The same things were measured in two ways. Each way mixes the same 10 hidden numbers, adds some noise and spreads widely along 5 directions of its own, which tell nothing about the thing.
Some things both ways: the first way, then the second way.
[ 13 -30   6  29 -11  11  -6 -16  -1  18  -1  18   5  -5  12  10 -10  15
  -5  -3   0  20  32]
[ -5  -4 -11  13   7  25   1   3  12   8   3   3   6  -2 -14  27 -11  16]

[  9  -6  20  27   4  13 -13 -14  13   2  -5   6 -14   8 -15 -11  -3  -9
  -5  13  -3  -1   6]
[-12   0 -12   0   6   1   0   7   4  11 -14   5 -12  22  -4  14   3   6]

[ 23  -1 -10  -3  -8  -1   6 -12  -5   4   5  -6  -5  -3   5   7  -5  -2
   4  -9   9   7 -12]
[  4  -9   2 -13   1   0   6  -7  -9  -4  -6   5  -1  -2  -6   2  -8   3]

[ 0 -8 15  9  4 -1 -8 -1  8  8 -8 12 -1  3 -9 12 10 -5  1  6 -1  4  4]
[  6 -14   5   6   6  10  -5   7  11   8   1 -16  -8   1   1   5   8   1]

[ -4   4 -10  -1  -3  12   3   3  -4   3   6  -2  -2   4   7 -12  -3   8
   4   4  -6  -4  19]
[ -4   2  -9   7   6   4  -3  -5  -4 -10  10   8   4  -6  -6   4  13   2]

[  1  -4  -1  14 -15   9   5  -4  -1   9   3   1   8  -9  13   8 -10  -3
   4   5  -2  12   9]
[ -8  20  -5  29   5  10  -8  14   7 -18  13 -20  -9 -13  -6  20   2  -1]

[  7  -4   8  13   4  -5  -2  -7  11  -3   7   2 -10   4  -7 -15  -4  -4
   8   1  16  -5   4]
[ -2 -11  -4   8   3   7  -9  -1  -5  -1 -16  -9   6  -2  -7   3   4  -2]

[-23  -2  -8  13   2   9   0  14  14  -9  -5   3  12  13  -6  -9  -2   5
  -2  10  -2   3  13]
[ 39   2   6   8   0   9   1   1  12  -6  29   8   7  -7 -12   5   9  -3]

[ 15  -2  15 -10  -7   9   3  -9  -2  10   4  -9 -14  -9   5   6   1 -10
  11  -3  -8  10  -4]
[-19   0  -1   5  -2   8  -2  -2  -9  -5 -13  -6  -3 -10  -4   1  -4  -5]

[ 29  14   0 -11   5  14   8 -10 -15   4  -1  -4 -10   1  -2  19  14 -11
   3  -1 -10 -13  -2]
[ 22  -3   8   5  -8  12  -8   2   0  -6  11  -6  12 -14  -9   1   4   3]

[ -8 -10 -21  -1   0  28  -6  -1   2 -16   7 -10   1  -5 -13 -11   5   4
   8   2  -8  -4  13]
[  0 -14   7   5  -6  11   2  -4   5   6   4  -3   3 -15  -3   6  -8   2]

[ -5  -3  -6  13  -2  11   0   0  -1  -5   4   0   3   3  -6 -10 -12  13
  -4   6   1  15  18]
[ 11  -4   2 -11   5   0   4  -7  -3   3  -1   9   4  -1  -7  -1   2   4]

[ 21  12  16   5   4   3 -14  -7  -2   3  -2   9  -9   8 -19   4   4 -11
  -6   7   0  -6  -2]
[ 16 -10   0  -7  -2  13   8   5  -2  -5   6   2   3   0 -13   8   8   0]

[-7  0 -1 14 -7  8  8  7  0 -3  4 -7 -6 -1  1 -9 -7 -3  6  9 -4 -5 -7]
[ 25   5   2  -5  -4  -6   0   0 -10  -7   3  14  11   3 -11   0   8 -12]

[ 14   9  -7   9  -9  14 -10   0  -6  -5  -5  -3   6   1  -9   7  -8  -6
  -6   0  -1  12  11]
[ 28   8  12   1 -16  -3   8   2   1 -13  30  11  -7  -4  -4   3   8  -6]

[  6  -3 -11 -15   3  24  -5 -18  -1   4  -2  -6  -8   1  -7  -5   7   4
   2   4 -17   9   2]
[-13   5  -1 -13   2  13  -2   8  -3   5   3  12  -1 -11  -1   0  -9  12]

[ 22  -7  -2  -7   7  19  -2 -18 -10   8  -5   1 -14   4  -9   6   9   8
  -4  -1 -15   3   3]
[ 23  -8   5 -20  -4   9  -5   1  -1   8   4  24   9  -3  -6  -7  -5  12]

[-23 -14  -3   7   4  18  -8  -1  12  -7   0  -3   0  -2 -15 -10   2   9
   3  12  -7  17  17]
[  8   2  11  -4  -6   6 -14  11   0   4   9   3  -3  -6   7  -6   3   1]

[-10 -20   5  23 -10   0  -5  13  10  -1   1   3  -3  -3   1  -8  -6   1
  10  -2   6   0  11]
[-15  10  -3  12 -12  11 -17   2  -5   3  -7  11   1   9   3  14   9  -5]

[  3  -6   6  -5   2   4  -8  -7   5  -1   3  -1 -15  -4 -14 -26  -1   3
  13  -2  -4   2   5]
[-18   2  -6   9   1  13  -7   0  -2  -1 -14   5   0 -13  -3  -3   1  -8]

[ 22   8  17 -13  12   3 -10  -6  10  -1  -4 -11 -27  16 -16   1  12 -17
   0  -2   3  -6 -18]
[ 12 -38   2   1   3  -5  12 -21   4  11  -9  -7   6  -5  -9 -10  -2  -5]

[ 23   2  17  -4   4  -2 -17 -12   8   5   1   2 -15   6 -11   6   6 -14
   0  -4  13   3   3]
[-25 -17  -3 -11  -8  24   0  -1 -17   6 -10   1   9  -3  -4  10  -1   7]

[-7 -7 -9  7 -8 13  1  5  0 -6  5 -8 -5 -1 -4 -1 -2  2  1  5 -3  2 -7]
[-13  10  -2   3  -2   9  -4   0  -5   1  -1   4   2  -4  -3  20  -6   5]

[-29 -17 -11  12 -10   1   1  22   1  -7  10   4   7   2  -3 -11 -13  25
  -2   4   5  13   8]
[ -1  15   2   2  -8  19 -28  10 -12  -5   0   2  18 -16  -2   4   8   5]

[  0 -14   2   9   5   8 -15 -11   6   2   4   1 -18   5 -14 -22  -2  11
   0   4   5   7  17]
[-31 -13  -8  -5   4  -6 -26   6  -7  16 -25  -7  -8   6  16 -13  12   8]

Other things, the second way, with their names:
(249): [ 24 -10   7 -22   5  -8  -6   0  -2   4 -15  10  -4  -2  -1 -27   9   0]
(56): [  5  22  -2 -12  -5  11 -20  13  -7  -3   4  21  -7  20   2  14  10  17]
(426): [-13  -3  -1   0   4 -12  -6   3  -4   4 -13  -9 -15  11   7  -6  13  -5]
(289): [ 4  2 -4  1  6  1 -7 -3 -1 -2  0  4 -1  4 -4  3  4  7]
(112): [-11   4  -2   0  -2  18   8   2   6   9  -4  15 -11  11  -5  20  -7   3]
(206): [  9   5   1   2   3  -1  -1   6   7  -1  -2   1 -20  17  -1   5   7   1]
(305): [  6   3   2  -3  -2  16 -13   6  -8   0   2   4  16 -15  -7   7  -8   7]
(398): [  1   7  -2  12   4   4   4  -9  -1 -12  23   7   5 -12  -5  12   2  -3]
(376): [16  1  4 -2  0 -2 -1 -4  1  1 -3 13  4 -9 -5 -6 -1 -8]
(60): [ -2  -2  -8  16  15   0   7  -4  11  -2   1 -15   0  -9 -13   7   1   3]
(138): [  2 -14   6   3   0  12  -1   9   7   2 -18 -19 -11  -3  -4  -7  15  -8]
(10): [  5  -9  -1   4   5  -4   4  -6   2   2   3   5  -2   0  -1  -1   9 -11]
(65): [-9  2 -4 18  2  3 -9 -6  2  1  5  2  4 -5  2 10 10 -7]
(372): [ -4  17  -9   1   6  13  10  -3   5  -5   6  28 -16  18  -7  21   5   2]
(315): [  2  -4 -11   4  20  -4 -13  -3   4   7 -13  -6   4   4  -6   3   1  12]
(473): [ 11  -6  11  -7  -9  -3  -7  16  -2   6   2 -11   0  -9   2 -13   5  -3]
(98): [ -2  15  -6  15   1   8  -8   1   1 -14  14   9   3 -14  -6   8   2   1]
(443): [-11   3  -3  -1   2  22  -3   2  -4   1 -10  -4   3  -3 -11  11  -7  11]
(135): [ -8  -1   7   4  -4  18  -3   4   5   6  10   0  -2 -13   4   8  -3   1]
(59): [ 8  5 -1 14  2  4 -9 -2  5 -1 -5  3  6 -9 -7 -4  9 -9]
(242): [-20 -10  -5  12  12  22  16 -11  18  11  -3 -10 -14   2  -7  30  -4  11]
(478): [ -4 -29   1 -12   8   4  19 -30  -2   2  -2  -2  -6   3  -7  16 -10  19]
(293): [ 10  11   2   2   3   3 -17  -2  -4  -4  -1   7   5  -3  -3  -6   5   4]
(143): [-33  -2 -15  -4   4  12   0   7  -2   1 -16   9 -20  10   1   6   1   8]
(70): [  7  -2   4 -11   4  -2  -2  -6  -6   3   0   7   5  -2  -3  -1   2   3]
(251): [-14  -1  -6  -7   8  -4   2  -3   3  16 -19   0 -12  19  -1  10   1   9]
(99): [ -3 -10   3 -10  -6  10 -16  10  -4  12 -21  -1  -1   3   1   1  -5  11]
(75): [ -7 -14   2  -7   4   4  -9   5  -3   4 -15 -17  -6  -7   2 -16  10   6]
(43): [  7   0   0   1   5   3 -11 -10   3  16 -22  12   7   5  -5 -11   2  -2]
(117): [-13   5  -6  -5   0 -16 -25  17  -6   0 -25  -1 -23  11  11 -34  20   0]
(373): [  2  -3   5 -11   2   4  -2  -3  -1  14 -25  -2  -4   8  -6  -4  -2   7]
(171): [-19  -8 -18   7   4   6  -6  10   6  13 -13   6  -4  11  -3   6   7   3]
(158): [ 1 -2 -4 -8  0 -1  2 -4 -3  5 10 16  1 11 -2 10  4  5]
(209): [-15  12   1  -6   3   2   7 -10  -6  -6   2  13 -13   3   1  13  -1   5]
(146): [  1 -34  10  -5 -10   5  -2  -1  -1  26 -22 -18  10  -2  -1 -15   6  -8]
(61): [ -5   0  -5  16   0   6   6  -4   0   1   3  -5  10  -6 -11  20  -3  -6]
(466): [ -4  -2   0   7   1  -2   5 -14   3   1   0  10  -4   0  -1   1   9 -10]
(291): [ -7 -21   5  25   2   5 -15  -2   7   1   1 -38  -4 -12   5  -8  17  -2]

Some of these things the first way, each followed by its name:
[-13  -2  -3   9   7  17   1  -4  21 -19  10  -4   5   7 -13 -22  -5   0
   5  11   4   0  11] : (443)
[ -7  -4   9  11  -7  19   2  -2  -2   8   1  -3  -6  -9   5  -1  -1  -2
   7  11 -15   6  17] : (426)
[  2   2 -28 -10  -7  -5  17   8   1  -2  -2  -8   2   8  11   4   4  -3
   7  -8   4 -11 -29] : (70)
[ -4  -1  16  -3  18  31  13  -3   0  -4  -2  -9 -24   3 -12 -19  15   1
  13  14 -33 -17  10] : (43)
[ 11   4   7  -6 -11  26  14  -3 -14  22  -5  -4  -7   0  21  22   6  -5
   0   6 -32   0  -4] : (60)
[ 19   2  -4   2  -2   9  10 -11  -6  13  -5   8  -1  -6  10  -2   9  -9
  18  -3 -15 -20  10] : (372)
[  9  21 -12 -19   9  -1   3  -6   5  -4  -3 -16 -14   8  -7  -8  15 -18
  12   2   4 -15 -11] : (398)
[ 13  12  22   2  14 -10 -15  -1  20  -4  -5   0  -5  17 -15   4   6 -16
  -2   0  22   9  18] : (291)
[-14  -5  11   9   4  11 -10   6   0   2   1  -4 -18  -2 -13 -13   4   4
   5  13  -8   2  20] : (65)
[ 25   1  -2 -10  -5  23  11 -18  -2  12  -2  -4 -10   1  15 -10   2  -7
  11  -6 -23  -9  -2] : (117)
[  2  -5  -1   7   6  -2  14  -5   7   5   1  -1 -11  14   5  -4   3   4
   0   6   3  -7 -14] : (315)
[ 31   6  -6  11  -5  20  -8 -23 -10   1  -4  -1   2  -7  -7   5  -6  -7
  -2  -1  -5  11  21] : (473)
[-30 -32 -13   5 -17  16  -3  15   4   6  -1   4  15 -11   9  10  -1  16
   5  -1 -13  24  17] : (135)
[ 16  10   2 -11  14  15  -6 -13  -6  -7  10 -10 -17   6 -18   7  11  -1
  -4   6   6  -1   9] : (478)
[-18 -12   9  17   2  10   0   9   8   0   1   6  -3  11  -7   3   0  10
  -9  14  -6   5   0] : (56)
[ 27  -2   2  -5   0  -8 -13 -18  16   5  -4   5 -11  12  -6 -13   2 -15
   5 -11  11  -7 -19] : (143)
[ 17   7   1  14   7  -1 -13 -13   8  -1  -6  -2 -11  13 -15  -7  -2  -8
  -6   5  15   4   9] : (158)
[ 11 -11   7  19 -13   9   6   0  -2  14  -8   3   0   3  13  19  -7  -2
  -6   0  -8  12  -2] : (251)
[  5 -10 -13  12   1  -1  -1 -12   6  -7   6   1   1   1  -7 -12 -10  10
   1  -2  18  13  10] : (305)
